There are 9 hidden switches. A switch that is on adds its own fixed numbers to the row, and there is some noise. The rows also spread widely along 10 directions, which tell nothing about the answers.
Some rows, each with its switches (1 for on, 0 for off) after it:
[-40  -6  -2 -11 -27  -2  22 -40  -6  -8  40  18  11   2   1 -25  30 -26
  14   5 -55  13  -3 -23  -8] : 1 1 1 0 0 1 0 0 1
[-22  -9 -25  14  -7  17   8  -3 -14  36 -11  19  16 -29  -3  15  21  15
  11   5  18   1 -22 -34  27] : 1 0 0 0 0 1 0 0 1
[-18 -18   5  19  -4  -6  31 -20  -5  -4  25  13  27  12   3 -32  33  -7
  18  14 -33  29 -16 -10  18] : 0 1 0 0 1 1 0 1 1
[ 13   2 -10  15  24   7  37  -1   6   4 -12  16  20 -58 -13  17 -16   4
 -12 -22   9  -3   4   6 -11] : 1 0 1 0 0 0 1 1 1
[ 49 -41 -33  23   7 -20 -32 -22 -10 -38   8   3  -2  -7 -13  22 -37 -18
  -2 -11 -25  24  15  -9 -13] : 0 1 0 1 1 0 0 1 1
[-26  -9 -11  -5 -23 -19  20 -14  -5 -21  26  14  11  19   3 -13  24 -23
  -3  31 -37  10 -20 -34   7] : 1 1 1 1 1 0 1 0 1
[ 16  29   5  -6   7 -22  36  -1   3 -18  -2  15  -6 -44  27 -12  -2   8
   1   6 -11   6  11  13 -15] : 1 1 0 0 0 1 1 1 0
[ 12   0 -14  -7   4  -7   7   1 -16 -33   4  -8 -14   2   1  -6 -20   0
 -12  20 -17  -3   6   3 -19] : 1 0 0 0 0 0 0 1 1
[ -3  13   2   4 -25 -28  12   4  17 -15  19  10 -31  11  17 -25  36 -44
   8 -13 -44  43 -25 -23  -8] : 0 1 1 0 1 1 1 0 0
[ 24  -8 -23   4  23  -1  -3  14  -2 -20   0  -5   1 -23  -8  17 -46  10
  -9 -13 -13   5  15  27 -22] : 1 1 0 0 1 0 0 0 0
[ -3  -9 -19   0 -11  13 -11   8   8  19   0  21 -13  -6 -18  28  -6 -10
   1 -12  -8  20 -30 -39  14] : 0 1 1 0 1 1 0 0 0
[-14 -12 -12  22  -6   0  25 -18  -7   6   9  31  34 -22   3   5  17 -16
   5  -2  -3  11  -2 -35  18] : 1 0 0 0 0 1 1 1 0
[-12  18  18 -39 -13   4  56 -23  20   7  14  24  -2 -26 -13  -4  -7   6
   1   0 -43  15  -6 -21  -5] : 1 1 0 1 0 1 1 1 0
[-11 -21 -18  15 -24  24  -9  -1 -14  18  15  48   1   3 -32  25  25 -44
   9 -36   4  20 -15 -56  12] : 0 0 0 0 1 1 0 0 0
[-32   0  -9  -5   2  26  30 -13 -10  12  13  23  32 -28  -6   2  -2  18
  10   3 -17  -7   8   3  -3] : 1 1 0 0 0 1 0 1 0
[ -4  15 -17   9  -8   8  31   5   2   1  12   6  -2 -24 -19   9   3 -18
  -4 -49 -30  20   6  -7 -28] : 0 0 0 0 1 1 0 0 1
[ 11 -27  19  -2  23   7  19  19  -2 -14  14   3   3  37  -5 -48  -5 -22
   5  12 -14  29 -35  18   4] : 1 1 0 0 0 1 0 0 0
[ -3   7  -2  16 -11 -26  39   8  14   0   9   8  -3  -6   7 -17  41 -31
   1 -18 -31  36 -29 -20  -1] : 1 1 0 1 1 0 1 0 1
[ 34 -39 -22  14  16   8 -24  -4  12   1   3   5  -7 -31 -21  20 -38  -8
   9 -47 -25  35   5  13 -17] : 1 1 0 0 1 0 1 0 0
[ 31 -22   9  20   5  -8 -13 -15 -15  -8   0  58  -5 -42  21 -20  39 -15
  38  -1  22  19  12   8   1] : 1 1 0 0 1 1 1 1 0
[ -5  18  11 -10 -10 -24  29   4  14 -21  20  -9 -19  24  15 -39  12 -24
   0   8 -46  28 -26  -3  -7] : 0 1 1 0 0 1 0 0 0
[-18  16  15  -2 -11 -12  51   0  24  20  -2  17  -5 -28  16 -30  46   1
  17   6 -12  28 -24 -15  18] : 1 0 1 0 1 1 1 0 0
[-25 -12 -40  33 -10   4   2   5 -16   0  12  -1  24   3   5   4  15 -31
  -3 -23 -19  14  -8 -25  -4] : 1 0 0 0 0 1 0 0 0
[ 41   0 -21   3  20 -19  -4  -4 -18 -29  -4  17   1 -40   6  23 -42  -1
 -17   5   8  -7  17  -2 -13] : 1 1 0 0 0 1 0 0 1
[ 24  10  -3  10  17  -8  21  10 -24 -32   5  21   3 -25   1 -11   2 -22
  -6 -11  16 -12  23  24 -32] : 1 0 0 0 0 0 0 0 1

New rows, each followed by its switches (1 for on, 0 for off):
[ 11  -5 -43  19  10   7   8  21 -20 -10  -8  18  28 -15 -16  42 -30  -3
 -21  -7  25 -11   6 -22   3] : 0 0 0 1 1 1 0 0 0
[ 15   0  -3  22  -8 -26  18 -17   1  -4   8  28   3 -35  11  -4  26 -37
   8 -30  -6  24   9 -25  -1] : 1 0 0 0 0 1 0 0 0
[ -6  13 -23   1  -3  18  -5   3 -20   4  -1  17   0 -34   8   6   0  22
  19  -9   4 -11  16  20 -15] : 0 1 0 0 0 1 0 0 0
[  6 -10  -8 -13  -7   8  28 -10  18   1   1   3 -10   2 -29   9 -23 -13
 -15  -6 -30  24 -31 -40   3] : 0 0 1 1 0 1 1 1 1
[ 15  -9 -15  25  -2 -15  -3   1  -1  -3  -1  15 -14 -20   9   1  22 -26
   5 -18 -17  36 -16 -24  -4] : 1 1 0 0 1 1 0 1 1
[-16   5 -27   7 -23 -10  -4  -7 -10   4   2  16  -1  -6  13  15  15  -5
   1  19  -8   4 -29 -47  20] : 0 1 1 0 0 1 1 0 1
[ -3  -3 -10  -9   8 -10  48  -9  25  -2  11 -34  11  -7 -17  -1 -43  15
 -19  -3 -56  23 -13  -4   0] : 1 0 0 0 0 0 1 0 1
[ 17 -34 -15  10   3  -2 -14 -21   0  10 -10  11   5 -23   5   1  -6  21
  23  14  -5  17  -9  -5  20] : 1 1 0 1 0 0 1 1 0
[ 13 -27 -27  30   9  -5  -2 -11  -4 -17  11   5  18 -16  -4  -3   0 -21
   7 -30 -24  23   4  10 -20] : 0 1 1 1 1 1 0 0 1
[ 51 -27 -29   3   8   1 -27   3   5 -30  -7   9 -27 -11 -26  30 -49 -22
 -12 -24  -8  18   7  -7 -25] : 0 0 1 1 1 0 1 1 0
[-54   4 -13  -6 -32  12  15 -23  -6  21  17  12  11  -7   4  -3  32  12
  22  14 -37   4  -8 -23  10] : 1 1 0 0 0 0 0 1 0
[ -7   4 -20   1 -14   6   6 -31  -8  -5   6  36   5 -58   4  14   5  -9
  11 -18 -10  -5  32 -12 -23] : 1 0 1 0 0 1 1 1 0
[  8   3   2   6  -4 -25  23 -40  12   9   3  25   7 -69  13   1  15   8
  19  -8 -16   9  10  -4   5] : 1 1 1 0 0 0 1 0 1
[ 41   6   2   7  -2 -15 -20  10  -4  -5 -10  28 -40 -33  11  -1  17  -2
  25 -12  17  17   4  13  -6] : 0 1 0 0 1 0 0 0 0
[-16  -3  -8  -3 -12  19  11 -15   3   8   6  17  -7 -27  -7  -7  14 -13
  14 -23 -23  13   3  -7 -20] : 1 0 1 0 0 1 0 1 0
[ 28  16   5 -39 -12  -9  14 -10  20 -19  10  19 -36 -17 -24  18 -40 -16
 -13 -15 -33   9  -1 -17 -22] : 0 1 1 1 0 0 1 0 0
[ 16   4  12 -30  -2   4  18 -16 -12 -36  26  45  -6 -10 -24   9 -31  -8
  -2  11 -17  -6  27   0 -17] : 0 1 0 0 1 0 1 1 0
[  5   5   7 -25  -5  28   3  -3  15  14  -1  17 -36 -23 -21   0 -12   2
  15 -24 -23  19 -14   2 -17] : 0 1 1 0 0 1 0 1 0
[ 13   6 -12  16  23 -13  47   3   3 -10   3  16  38 -45 -16  31 -34   0
 -24 -15   4  -3  22  -5   1] : 1 0 0 0 1 0 0 0 0
[  5  20   6 -33  -4  -4  59 -23  -8 -19   9  36  11 -36 -12   7 -18   7
 -16  23  -8 -15  16 -25  -7] : 1 0 0 1 0 1 1 1 1
[-12   7  -4  -6 -18   4  12   9  -4   5   8  15 -11   7  -4 -11  27   0
  17   0 -15  13 -14  -2   0] : 0 1 0 1 1 0 0 0 0
[ -1   7 -34  -6  -3  20  -7   1 -13 -13  12  11  -5 -19 -22  32 -32 -18
 -15 -30 -21  -8   6  -9 -34] : 0 1 1 0 0 1 0 0 1
[  1  -8  -5   6  -7  -2  -2  12  -6 -17  17  25  -6  24  -9   1   3 -47
  -7  -5  -5  10 -28 -24   2] : 0 1 1 0 0 0 1 0 0
[  3 -30 -17  -4   1  13  -5 -13   6  -7  14  18   6   3 -25  24 -39  -7
  -6   4 -27  19 -13 -31  10] : 0 1 1 0 1 1 1 1 0
[-18  19 -13 -13 -14  24  15  13   5  26  -7  27 -10 -33 -12  14  16  11
  13 -20   0   4 -13  -8  -9] : 0 1 1 1 1 1 0 0 0
[-28 -12  -5 -21 -23  -1  12 -51   9   2  32  14  10 -17  -5  -3  -6  -1
  16   7 -58  15   7 -25   4] : 1 1 1 0 0 1 0 0 0
[ -2  14 -19  13 -23 -30  10   3 -10 -19   4  -1 -10   2  32 -24  38  -5
  15  13 -15  17   3  -6  -4] : 0 0 0 1 1 1 0 0 0
[-13  34 -29   6 -18 -16  16  -5  -9  -3   2  22   2 -46  14  28  13   4
  -5  -1  -8  -8   9 -24  -7] : 0 1 1 0 1 1 0 0 1
[-18  18 -26  15 -32 -17   2 -17   6  34  -5  20  -2 -53  13  37  27   1
  11 -21 -13  12  -5 -46  18] : 1 1 0 0 0 0 0 0 0
[  1  15 -29  10   4  -2  36  22   1  -5  -2  -4  23  -5 -23  36 -34  -7
 -35 -19  -3  -5  -7 -23  -1] : 0 0 0 1 0 0 0 0 0
[ -3   2 -15  -5 -17  14  -7 -17  -3  25  -1  32  -5 -43  -2  21   0  20
  24 -12  -2   5   0 -17  11] : 0 1 0 0 0 1 1 0 0
[ 22 -28 -12  18  -2  -2 -15 -29  14   3   3   6 -17 -36   2  -8   6  -2
  30 -30 -37  44  -1   7 -12] : 0 1 1 0 1 1 1 1 1
[-16  26 -35 -25  -9  31   7   7 -15   6   3  22   4 -34 -17  48 -44  24
 -12 -10  -7 -25  14 -10 -17] : 0 1 0 0 0 1 1 0 0
[ 47 -26   9   5   4 -16   9 -40  13 -23  14  33 -12 -35 -26   9 -18 -28
   3 -24 -21  28  16 -17  -8] : 0 0 1 0 1 0 1 1 1
[ 24 -42  -8  29  -1   0 -31  -8   4   5   4  28 -11  -9   2  -9  20 -28
  31 -22  -2  41 -20 -10  12] : 0 1 1 0 1 1 1 0 0
[ 16 -47   3 -20  14   9  -2 -40   7  -3   3   3   4 -11 -12 -11 -44  31
  16  40 -18  15  -3  -3  24] : 1 0 1 0 0 1 0 1 0
[  2  -7 -13  22 -21  12   0   0  -2  -3  10  42 -12 -12 -24   8  41 -59
  10 -55  -7  20   2 -24 -27] : 0 0 1 1 1 0 0 1 0
[ 25   4  26   2  -8 -16  14 -25  15   0  10  22 -23 -28   3 -22  21 -10
  30 -23 -26  33   2   7  -4] : 0 1 0 0 0 0 0 1 0
[ 29  10  24  -9  -5  -7  13  -4  -8  -1  -3  39 -30 -21   8 -36  41  -8
  31  -1  14  15 -14   8  -4] : 0 1 0 1 0 1 0 0 1
[-12  13 -31   5  -9  18   6  23 -13  -4   5  34   7 -13 -17  31   4 -30
 -12 -31   3  -5  -4 -21 -22] : 0 1 1 1 1 1 0 0 0
[ -5  40 -10 -20  -5  -8  30   8 -17 -15   5  23   7 -20   7  19 -20  16
 -16  26   5 -24   7 -14   2] : 0 1 0 0 0 1 0 0 0
[ 14 -21   1  22  -4   7  -2 -35  -3   0  10  29  -3 -39   2 -31  42 -19
  42 -43 -20  26  12  24 -29] : 0 1 1 1 0 1 0 1 1
[ 25   1 -11   6 -14  -2 -26  -8  -6   6  -4  34 -30 -38  11   6  13  -8
  28 -25   5  16   2  -6  -7] : 0 1 0 0 0 1 1 0 0
[ 17 -29 -11  52  13 -15  25 -19  10   6   2  18  38 -38   4   1  11 -31
   6 -41  -7  38  -2 -20  14] : 1 0 0 0 0 1 1 1 0
[-14  -3  -4  -2  -1   3  55   6  20  -6  17 -10  12  12 -22 -12  -7 -24
 -16 -24 -54  36 -14 -17 -15] : 1 0 0 1 1 1 0 1 0
[ 26 -35 -16  32  -1 -20 -12 -20  12  -3   7  -6  -7 -12   4 -11   2 -35
  14 -39 -33  50  -4 -16  -1] : 1 0 0 0 0 1 0 0 0
